The rows are grouped in 4 ways, from coarse to fine. Each group lies inside one group of the grouping before and may be the whole of it. The rows also spread widely along 14 directions, which tell nothing about the answers.
In the rows, 128 means zero.
Some rows, each with its group in each grouping after it:
[149 144 117 103 133 120 138 173  92 119 108 130 110  80  98  97 131 125
 109 151 132 136 138 132 171 163 137 134 126 143 157 115  90 137 147  93
 181 112 181 127 112 115]
J_596 J_595 J_684 rubof
[134 126 184 138 136  75 118 129 117 140 115 119 148 168 110 149 106 136
 122 100 139 116 145 139 115 128 139 129 123 122 157 179 126 119 156 141
 162 123 115 125  49 147]
J_596 J_595 J_943 nisem
[109 169 159 142 110  47 106 144  97 167 133 173 177 145 159 168 162 127
 109  81 120  89 128 114 107 139 174  99  97 167 111 130 147  54 112 126
 134 147  93 185 106 166]
J_624 J_593 J_112 madol
[128 162 120 103 126 152 151 155 141 106 137  93 169 111 125  90  85  82
 136 142 133 143 143  92 132 165 153 100 138 138 120 143 118 109 127 129
 125  64 162  97 161 105]
J_624 J_615 J_560 nir
[ 92 100  62 127  94 190 139 107  90 188 119 119  96  63 126  94 122 140
 145 192 133 154 183 105 167  75 114  62 133 135 112 139  72 114 110  73
 197  96 197 140 176  83]
J_624 J_593 J_299 Ligol
[100 120 143 141 175  92 108 130 109 148  97 139 152 134 128 101 102 163
 179 132  87  99 135 100 173 101 125  75  63 184  66 169 117  83 141 109
 138 127 118 179 149 114]
J_596 J_595 J_747 fof
[108 142 107 116  73 104 118 121 105 177 132 155 138  83 129 164 184 124
  80 156 129 135 139 101  98 126 142 104 159 143 164 147  89  81  95 107
 172 112 166 162 130 148]
J_624 J_593 J_112 zuf
[127 123  88 114 128 173 116  78 128 180 141 131 106 121 140 109 101 127
 130 150 149 136 152 175 145 117 148  81 116 105  94  94 120 127 137 117
 161 144 140 138 153  91]
J_596 J_28 J_263 galal
[150 147  86 116 134 188 173  85 156 135 159 112  97  92 137 102 103 133
 148 160 151 163 153 181 158 131 124 108 104 116 105 108 158 144 143 152
 127 105 120 143 138  97]
J_596 J_28 J_835 feti
[131 129  98  97 127 163 163 112 134  88 113 106 119  92  96  88 130 153
 174 155 111 149 150  97 140 117 109 133 128 143 124 140  98 111 126 122
 148  67 137 119 140 105]
J_596 J_28 J_835 Gonob
[ 84  97 125 166 128 130 110  94 157 163 131 124  92 148 149 156 138 151
 163 126 100  99 104 140 120  97 124 139 146 109  88 116 135 132  99  96
 148 160 126 118 167 125]
J_596 J_595 J_943 nisem
[131 125 124 114 103 139 124 110 139 131  52 144 107 135 138 129 122 143
 137 168 138 145 149 137 146 163  96 124 119 134 100 138 118 124 147 147
 146 110 135 147 148 124]
J_624 J_615 J_560 nir
[157 188 141  87 186 118 101 135 135 139 165 182 139 112 110 126 124 114
 108 121 124 120  81 122 148 168 164  86 102 144  95  76 107 102 108 121
 105 180 134 118 170 135]
J_624 J_615 J_560 nir
[117 133  70 104 124 159 142  81 164 126 158  93 154 102 167  88 140 109
 103 161 112 151 126 139 103 143 158  97 160 122 109 112 123 100 115 108
 146  96 149 132 172  88]
J_596 J_28 J_835 feti
[109 118 146 177 143 114 172  82 175 139 175  98 119 132 150 122 163 155
 128 123 113 137 101 133 102  90 120 129 174 108 151 167 143 130 110 124
 148 127 116 128  95 142]
J_596 J_595 J_943 nisem
[126 164 142 144 137 118 174 142 163 108 148  94 141 124 137  86 140 116
 121 125 126 124 103 122 124 157 150 137 172 120 158 139 146 122 135 139
 130 103 136 122 117 128]
J_596 J_595 J_747 fof
[139 111 142 140  88 116 153 127 117 105  86 114 127 151 138 136 104 127
 147 114 151 151 172 156 124 142 112 157 118 120 132 149 139 147 149 134
 178  79 121 123  62 124]
J_596 J_28 J_263 galal
[108 125 137 129 146 139 121  90 162 153 102 158 107 126 117 130 113 146
 166 174 120 149 109 131 147 129  84  99 123 137  83 159 110 137 113 140
 122 123 138 144 168 122]
J_596 J_28 J_835 Gonob
[ 95 175 159 154 152 111 146  97 186 169 157 151 152 138 137 102 152 124
 125 134 126 132  77 107 117 142 135  68 167 133 119 161 129 104  92 153
 105 133 123 158 156 148]
J_596 J_595 J_943 nisem
[120 132 113 161 129 117 156 118 115 153 149 111 154 116 204  86 142 117
  91 129 129 143 140 147 133 126 157  75 140 136 111 126 137 107 131  92
 178 126 145 155 111 108]
J_624 J_593 J_112 zuf
[104 160 110 110 136 157 143 170 166 114 149 106 102  86  82 133  96 122
 207 156  98 100 102  91 155 138 129 167 118 151 106 131 148 125 110 139
  72  83 143 112 212 118]
J_596 J_28 J_263 galal
[122 142 116 133 150 161 113  87 170 205 208 131  91 108 122 164 104 107
 108 155 148 130 101 183 128 118 153  98 145  87 127 113 140 154 109 129
 123 170 152 113 161 120]
J_596 J_595 J_943 nisem
[144  81 142 116 103  88 106 115 117 100  87 118 114 144 136 201 137 156
 123 127 108 133 146 145  93 119 107 192 122 125 130 150 121 129 139 112
 179 116 124 105  78 139]
J_624 J_593 J_112 zuf
[127 161 116 144 125 108 162 165 109 121 170 105 139  96 141 119 131 122
 140 105 117 100 141 136 143 132 167 145 104 151 133 114 167 102 136 112
 133 106 116 148 106 126]
J_596 J_28 J_835 Gonob
[ 76 139  77  98  33 167 106 121 133 156 153 103 130 112 105 208 118 104
 182 113 122  85 173  84  72  99 176 159 133 115 118 106 139  68  77 129
 117  72 119 100 204 128]
J_624 J_593 J_112 madol
[141  98 122 110 139 137 112 100 125 148 117 120  96 113 122 147 117 150
 112 170 125 146 135 149 131 109 112 123 139 115 133 147  96 138 145 113
 171 138 161 112 121 114]
J_624 J_593 J_112 zuf
[132 159 140 133 142 120 129 115 159 165 207 113 161 129 159 159  97  82
  95 121 143 136 113 156  99 136 175  95 137 112 123 137 163 122 116 140
 114 130 132 114 129 128]
J_624 J_593 J_112 zuf
[132 144 155 141 158 115 124 127 124 132 112 166  99 152 120 122 119 159
 179  97 122 103 110 144 164 129 125 131  90 136  80  91 137 128 130 126
 130 169  97 135 127 134]
J_596 J_28 J_263 galal

New rows, each followed by its group in each grouping:
[130 146 187 181 181  81 164  94 161 133 137 145 148 166 169  79 153 148
 110 109 128 145  82 146 132 136 121  82 152 126 122 156 135 129 130 135
 150 159 109 154  77 143]
J_596 J_595 J_747 fof
[ 90 121 128 133  97 140 110 125 128 135 130 104 141 164 123 145  92 106
 175  91 122  93 145 116  97 118 164 142 144 103 103 109 128 106 109 106
 147 110 124  79 148 112]
J_596 J_28 J_835 Gonob
[ 95 138 126 102 131  78  75 195 117 173  91 134 155  78 106 156  90  92
 106 208 100 114 121 111 163 179 132 107 101 191 122 204 106 113 142 113
 123  86 206 179 185 118]
J_596 J_595 J_684 rubof
[129 139 140 100 120 108  90 144 129 167 130 144 119 108 110 183 116 100
  86 170 135 132 110 139 116 158 138 129 153 122 155 147 102 133 125 124
 141 137 181 112 140 135]
J_624 J_593 J_112 madol
[117  87 124 156  90 147 143 102 134 150 114 104  73 127 117 176 103 152
 165 147 142 133 167 166 132  90  97 167 123 100 140 159 144 161 141 132
 167 105 130 121  99 125]
J_596 J_595 J_747 fof
[121 154  83  94  92 115 135 161  94 135 151  84 139  70  91 125 155 134
 111 134 113  82 166 100 121 119 187 149 131 146 197 136 121  60 151 116
 152  85 145 154 120 126]
J_596 J_595 J_747 fof
[132 118 128 118 165 154 145  65 185 119 168 100  99 123  98 123 143 164
 142 145 110 142  97 125 106  94 116 135 171  97 144 145 108 134 115 134
 135 131 128  90 133 126]
J_596 J_595 J_943 nisem
[ 78 137 118 160 134 143 116 136 139 211 167  94 111 120 130 112  91 117
 143 152 125  78 123 140 144 105 169  97 153 114 134 146 146 114 147 122
 121 147 157 140 170 110]
J_596 J_28 J_263 galal
[117 128 173 181 134 140 203 108 163  99 144 108 147 154 132  95  94 123
 191 101 145 177 134 104 127 106  94 107 140 117 114 182 133 158  97 137
 150  63 118  95  87 127]
J_596 J_595 J_747 fof
[163 109 133 112 123 107 144 140 138  66 111  79 129 136 141 126 135 113
  88 122 125 145 124 162 104 174 141 193 169 102 166 121 123 156 152 101
 190 101 155  77  68 115]
J_596 J_595 J_943 nisem
[121 149 114 111 100 136  99 126  98 174 108 153  97 134 102 125 136 138
 131 114 145  86 142 145 137 138 167 123 135 109 137  72 108 100 139 118
 162 165 132 133 135 126]
J_596 J_28 J_263 galal
[148 161 115 128 136 148 162  63 148 181 171 160 155 106 160 102 119 100
  84 151 180 203 148 175 140 145 133  24 111 125 110 142 128 135 110 146
 159 108 137 175 104 115]
J_596 J_595 J_943 nisem
[154 145 132 119 158  82 108 126 107 171 165 150 119  99 119 177 128 147
  97 131 129 112 135 179 153 125 151 120  65 151 135 136 151 114 153 130
 139 160 113 180  83 143]
J_596 J_595 J_943 nisem
[123 156 116 117 170 150 141 152 173 130 146  89 104  91 123  77 116 107
 110 193 112 121  76 142 152 173 141 134 189 117 150 130 124 147 151 124
 112 129 189 106 179 100]
J_596 J_28 J_835 Gonob
[196 120 112  61 153 137 131 119 131  53 129 135 132 101 107 152  90 110
 128 131 131 194 143 165 139 167 115 156  66 137  88  99 111 167 120 111
 164  81 138  85 108 101]
J_596 J_595 J_684 rubof
[112 131 120 126  73 148  94 105 114 180 101 148 117 161 140 156 113 111
 122 115 162 109 163 147 112 141 158 107 139  92 111  85 117 108 121 122
 168 150 133 112 145 126]
J_624 J_615 J_560 nir
[135  80 117 150 164 115 140 136  81 118 164 104 121  99 142 101 137 141
 114 113 100 140 132 133 145  85 138 124 135 129 132 115  78 146 115  19
 232 140 179  87  78 100]
J_596 J_595 J_943 nisem
[155 109 107 120 151 154 147 151 126  63 139  83  84 114 135 121 118 143
 160 114  98 111 123 139 145 126 137 198 127 113 108  64 135 148 138  79
 156 137 137  54 139 104]
J_624 J_615 J_560 nir
[140 124 116 119  85 123 110 110 103 180 108 159 121 118 136 175 101 106
  97 152 173 156 176 188 140 149 130 104  92 121 126 136 127 142 138 129
 181 114 148 162  96 121]
J_596 J_595 J_747 fof
[104 120 145 147 130  99 134  71 170 147 124 120 117 144 129 135 173 182
 134 141 101 112 103 122  94  97 113 135 163 126 146 178 131  95 133 155
 126 135 101 162 113 151]
J_596 J_28 J_263 galal
[133 157 164 125 173 114 115 130 143 139 116 154 119 154 113 102 120 129
 134 117 130 114  88 136 152 162 141 106 138 120 110 105 111 132 128 125
 137 170 134 114 137 130]
J_596 J_595 J_943 nisem
[160 166 151  64 177 111 121 123 118  97 151 139 146 117  43  94 147 155
 130 106 110 118 102  77 114 125 156 118 143 135 171 125  59  80 129 128
 140 135 130  95 100 139]
J_596 J_28 J_263 galal
[ 96 102 145 157  87 127 153 105 160 120 125 101 152 153 141 146 117 105
 150 119 131 163 139 108  83 121 112 133 171 109 126 177 118 142  85 114
 170  60 143  91 110 127]
J_596 J_595 J_943 nisem
[120 121 100 102  80 145  83 123 130 186 112 116  91 118 136 181 114 100
  82 177 150 113 139 177 111 158 156 145 168  88 153 111 125 134 148 126
 157 145 177 112 158 114]
J_624 J_593 J_112 madol
[148 159 134  76 134 108 145  98 102 108  79 184 159  98  95  92 170 170
 137 147 123 175 150  64 142 132  99  63  95 187 116 162  57  65 113 141
 158  84 122 179 113 140]
J_624 J_593 J_112 madol
[153 141 111  44 103  95  77 121 119  93 101 129 161 133  91 182 132 127
 113 107 114 106 153 129  88 166 171 168  88 141 126 106 119  73 138 139
 140  98 104 126 123 132]
J_596 J_595 J_684 rubof
[136 119 117  81 136 126  81  99 141 136 131 104 156 145 137 159  92 112
 109 138 118 121 138 142  93 134 166 115 122 118 102 130 123  99 143 129
 138 124 133 103 149 106]
J_624 J_593 J_112 zuf
[135 129 114  94 111 132  92 153 132 132 116  70  88 138  93 168  99 128
 127 128 127  60 144 170 121 152 178 207 141  90 167 100 156 122 186 139
 135 139 130  91 128 118]
J_596 J_595 J_943 nisem
[140 111 111 144 120 134 143 127 156 117 194  89 105 115 161 176 121  93
 104 115 129 136 111 188 103 136 154 187 155  86 136  91 163 176 107  89
 162 128 149  72 110 115]
J_596 J_595 J_943 nisem
[124 133 111  99 136 107  82 140  86 181 127 138 126  97 119 159 113 140
 116 155 114  96 153 135 151 116 159 100  83 158 117 137 116  83 154 114
 144 145 145 164 144 120]
J_624 J_593 J_112 madol
[127  93 192 150 189  86 122  69 182 101 152 143 138 161 127 182 129 171
 163 119  78 154  76  99  91  80  74 132 118 141  81 193 113 131  85 125
 117 140 100  94 114 157]
J_624 J_615 J_560 nir
[128 114  94 118 104 134 157 117 130  91 146 100 118  97 126 139 163 144
 144 116 104 133 142 117 111 110 135 172 134 130 134 110 122 115 101  90
 171  88 128 109 118 121]
J_596 J_595 J_943 nisem
[146  95 155 144 144 158 138 114 140 121  64 122  56 156 137 104 104 152
 142 159 145 151 119 170 159 142  82 147 171  83 118 116 105 192 160 118
 183 157 162  76 116 108]
J_624 J_593 J_112 zuf
[124 142 123 115 186 118  93 166 165 141 194  66 133 118 139 144  68  83
 108 151  94  77  81 174 128 160 192 156 138 117 121 117 172 134 162 113
  90 155 161  91 175  97]
J_596 J_28 J_835 feti
[137 123 147 113 121 100 142  82 151 110  98 150 134 127 111 134 175 157
 111 144 122 170 118 110 103 135  93 124 154 134 149 171  84 117 108 134
 169  99 131 140  89 148]
J_596 J_595 J_943 nisem
[104 154 124 166  87 142 181 138 129 162 196  94 109  92 124 138 153 127
 133 116 141 114 141 107 108  88 156 137 180 106 189 142 144 111 106 124
 145 106 139 114 108 147]
J_624 J_593 J_112 zuf
[137 153 114 109  96 146 149 150 111 139 111 118 118 104 101 111  99 114
 141 144 159 134 169 138 152 154 140 127 121 129 151 134 126 127 153 143
 150  82 148 138 112 115]
J_596 J_28 J_263 galal
[152 137  99  44 149 157  75 106 127 138  89 156 110 110  95 146  89 135
 142 177 125 134 139 140 157 154 128 103  78 143  73 103  95 110 144 140
 123 133 144 128 197 100]
J_624 J_593 J_112 madol
[109 147 154 146 112 162 146  88 145 181 115 140  86 149 107 104 134 148
 145 141 163 131 128 120 127 113 119  90 190  83 155 137  99 126 125 155
 150 148 138 110 131 139]
J_624 J_593 J_112 madol
[131 138 167 137 168 107 142 121 148 129 131 126 124 135 105 118 117 149
 146 131 121 132 111 123 144 125 114 117 126 135 132 171 121 132 136 140
 135 124 125 129 103 138]
J_596 J_595 J_943 nisem
